The first 4 rows are patterns. Each new row is the sum of 2 different patterns, raised or lowered, with some noise. Before adding, each is slid sideways (what falls off one end comes back at the other) and multiplied by a number that may be negative. Names go in the order of the patterns.
Known rows, each followed by the names of its patterns:
[-0.96 -1.73 -1.41  2.03  3.87 -1.28  0.76  0.46 -1.13 -0.38  1.50  1.43
  1.79 -1.94 -0.72  1.43  0.18  1.38  1.70  0.16  1.30  0.66  3.23 -1.29
  3.02  0.11 -1.31  0.64 -0.03 -0.67  1.76 -0.08 -1.42 -0.13  3.34 -0.58
  1.06 -0.28  0.91  3.14 -0.39] => boluk
[-2.11 -2.67  1.50  0.80  1.28  0.56  0.20  1.59  1.76  1.93  0.35 -0.30
 -1.15 -2.04  2.60 -1.19 -0.57 -0.29  0.18  1.90 -2.88  1.89 -1.19  2.75
  1.41  2.92  0.31  0.95  0.48  4.72  0.82  1.74  0.89  1.92  0.28  0.71
  3.78 -2.59 -2.83 -1.91  0.31] => pip
[-1.04 -2.32  1.53  0.41  0.62  0.82 -1.94 -0.38  0.54 -1.18 -2.36  1.61
  0.15 -1.59  0.91 -0.73 -0.64 -2.23  2.70  0.88 -0.55  1.65 -3.37  0.18
  0.70 -0.17  0.05 -1.65  2.51 -0.70  1.35  1.95 -2.68  2.45 -1.86 -0.21
 -0.16 -1.11 -2.89  3.18 -0.12] => meto
[-0.83 -1.55 -0.87 -0.83 -0.30  2.26  2.33 -0.17 -0.69  1.50 -0.05 -1.39
 -0.40 -1.60 -2.11  0.83 -0.47 -3.96 -0.48 -2.15 -1.39  0.17  1.35  1.79
  2.03 -3.20 -1.16 -2.04 -0.34 -0.11 -1.60  1.40 -0.67  5.22 -1.23 -0.78
 -3.30 -1.29 -0.05 -0.61  0.60] => gituv

New rows. What belongs after each?
[-0.73 -2.78  0.68  0.01  0.31  0.44 -0.97  1.41 -0.19  2.28 -0.20 -0.17
  0.33 -2.07 -0.14 -0.85 -1.33 -1.22  0.94 -1.74 -1.70  0.60  0.27  0.34
 -0.30  0.58  0.26 -1.15 -0.73 -1.98 -2.43  1.80  1.79 -1.93  0.32 -0.69
 -1.44 -1.79  2.01  0.49  0.09] => boluk meto
[-1.57  1.71 -6.25  0.41 -1.07  0.46  0.10 -0.95  1.21 -1.18  0.51  3.57
 -3.21  2.04 -2.19  0.07 -1.00 -1.99 -1.25  0.40 -3.36 -3.36 -3.04 -0.28
 -2.12  0.53  0.37 -2.26 -1.33 -0.46 -1.00 -2.49  1.62 -0.79 -2.66 -0.86
 -2.69  0.15 -4.19  1.37 -0.25] => pip meto
[ 2.60  1.52  0.12  0.97  2.82 -0.18 -2.79 -0.71 -0.08 -1.61 -0.10  0.71
  2.06  1.41  1.03  1.16  2.94 -0.09  1.31  1.71  1.48 -1.03 -1.03  1.82
 -0.26  1.18  0.34  0.23  2.23 -0.13  0.88 -0.12  3.20  1.11  2.60  0.98
  2.28 -0.50  2.54  0.87  0.77] => pip meto
[-0.23 -0.04 -1.89 -1.00 -2.67 -2.19  1.65 -1.27 -0.91 -0.35 -0.51 -3.87
 -3.20 -2.05 -0.73 -0.74  0.11 -0.48 -3.69 -1.36 -1.95 -2.87 -2.50 -1.08
 -2.37  0.09 -0.83 -0.98 -2.95 -1.68 -2.28 -2.47  0.37 -2.89 -0.40 -3.36
 -3.09 -1.10  0.71 -5.44 -1.60] => meto gituv
[ 0.94 -0.10  0.24 -0.64 -1.59  2.97  1.76 -2.14  0.61 -0.55 -0.55 -0.25
 -1.54  3.14  0.35  3.99 -0.24 -1.24 -3.37 -0.66 -0.59 -0.37 -0.85  0.75
 -2.31  0.15  0.67  0.02  2.63  3.00 -0.60  0.06  3.00  0.75 -2.61  0.63
 -1.28 -1.08  0.65 -2.05 -2.04] => boluk gituv
[ 0.77 -2.18 -1.73 -1.86 -2.28 -3.40  1.16 -3.59 -0.75  0.30 -3.51 -3.19
 -0.74 -2.33 -2.64  0.01 -0.12 -4.19  0.81 -0.35 -1.81 -1.35 -1.13 -0.67
  1.41  1.31 -0.45 -4.17 -6.25 -2.03  0.62 -0.49  1.20 -0.70 -2.57 -1.42
 -4.07  1.15 -5.09 -1.60 -0.60] => boluk gituv
[ 2.13  1.70  2.14  1.10  5.49 -0.50  4.85  2.95  1.71  5.33  2.15  2.42
  2.83  1.75  2.56  5.46  2.92  1.90  1.66  3.66  2.82  5.03  1.50 -1.29
  0.94  2.93  0.01 -1.94  4.49  2.98  1.86  3.24  1.63  2.93  1.33  5.79
  3.29  1.61  3.49 -2.08  4.04] => pip meto
[ 3.85 -0.02 -0.59 -0.55 -0.42  4.29 -0.83  3.83 -0.13  2.87  2.36  1.92
  1.17 -1.95  1.69  4.78  3.49  2.73  1.00  2.69  0.47  1.32  4.96 -0.59
 -1.13 -0.78 -0.37 -2.48 -1.38  2.16  0.34  1.46  1.85  1.36  2.72  3.27
  1.57  1.21  2.84  0.11  0.03] => pip gituv
[-2.00 -2.93 -1.53 -3.75 -1.75 -0.56 -2.08 -1.57 -3.45 -4.61 -2.19 -2.66
 -2.11 -3.11 -2.39  0.26 -4.48 -0.63 -6.63 -1.81 -1.91 -2.46 -0.98 -0.47
 -5.48 -2.81 -1.94 -0.68 -1.97 -0.82 -2.91 -2.89  0.22 -1.96 -3.47 -1.31
 -1.11 -4.86 -1.74 -1.43 -5.80] => meto gituv
[-0.72  0.19  2.96  3.14 -1.08  0.57  1.59  1.00  2.62  4.83  0.22  4.16
  0.35  1.17  2.80 -0.05  5.37  1.07  2.80 -0.01  0.87  1.26  0.26  2.90
  1.38 -3.86  1.36 -0.15  0.64  1.07  1.45 -0.23 -2.37  6.58  4.06  3.98
  0.89  4.58  6.79 -0.21  0.18] => boluk pip
[ 3.11  0.80  3.24  2.63  4.84 -0.51  3.17  1.23  2.48  4.69  0.71  4.21
  3.35  2.09  3.14  6.83 -2.57  0.67  1.43  4.47 -0.61 -0.16  2.38  1.40
  4.40  2.77  1.74  3.93  5.36  1.66  1.89  2.82  0.26  1.22  3.66  3.58
 -1.00  1.10  2.67  1.52  3.16] => pip meto
[ 2.47 -1.00 -2.14 -1.73 -2.31  0.56  1.33 -0.17  0.49 -0.57 -0.95 -2.49
  0.64  0.83  0.63 -1.86 -2.40  1.54 -0.85  0.98  1.70 -2.09  1.64 -1.19
  2.14 -1.94  1.27 -2.17  0.18 -0.31 -1.34 -2.56  1.56 -0.51 -1.61 -0.38
  0.95 -1.52  0.31 -1.78 -1.26] => boluk meto
[ 1.60  2.89  3.80  3.15  1.66  2.64  4.81  0.61  4.06  0.67  1.87  0.87
  2.30 -0.23  2.32  0.01  0.29  1.03  3.75 -1.16  1.98  0.17  1.60  3.26
  1.20  0.51 -1.73  1.97  4.89  5.78  0.77  3.27  3.58  0.02  1.01  1.94
  2.48  2.82 -0.73  0.23  1.58] => boluk pip
[ 2.07  0.17 -1.76  1.86  0.31 -2.18 -1.37  0.06 -0.36 -2.15 -1.34  2.84
  0.80  0.41  1.88 -1.67 -0.59  3.75 -0.24  1.36 -0.60  0.97 -3.58 -1.37
 -0.64  2.50  1.32  2.56 -0.76  0.15  2.99 -0.98 -1.39 -4.46  0.70  0.76
  2.21 -0.86  0.43  1.01  0.87] => boluk gituv
[-4.63 -4.26  1.91 -2.62 -2.70 -1.91 -2.29 -0.03 -4.52 -1.39 -3.10 -4.30
  1.09 -1.70 -3.44 -1.03 -2.39 -3.35 -3.93  1.29 -1.61  0.37 -2.42 -5.10
  0.59 -4.02 -1.08 -0.72 -3.18 -3.86  1.06  0.45 -4.20 -1.81 -0.95 -3.02
 -1.24 -1.90 -4.83 -1.32 -2.33] => boluk meto
[ 4.10  1.59 -1.59  0.25  0.29  0.67 -3.50  3.03 -0.68  3.48 -0.64  1.65
  0.93  0.64  1.58  5.78  0.44  2.45  0.93  4.13 -1.19  2.64  3.40 -3.93
 -2.69 -2.32 -0.44 -1.53 -3.00  0.20  0.50  3.22 -0.34  0.80  1.19  2.14
  3.87 -0.49 -1.26 -2.74 -3.39] => boluk pip
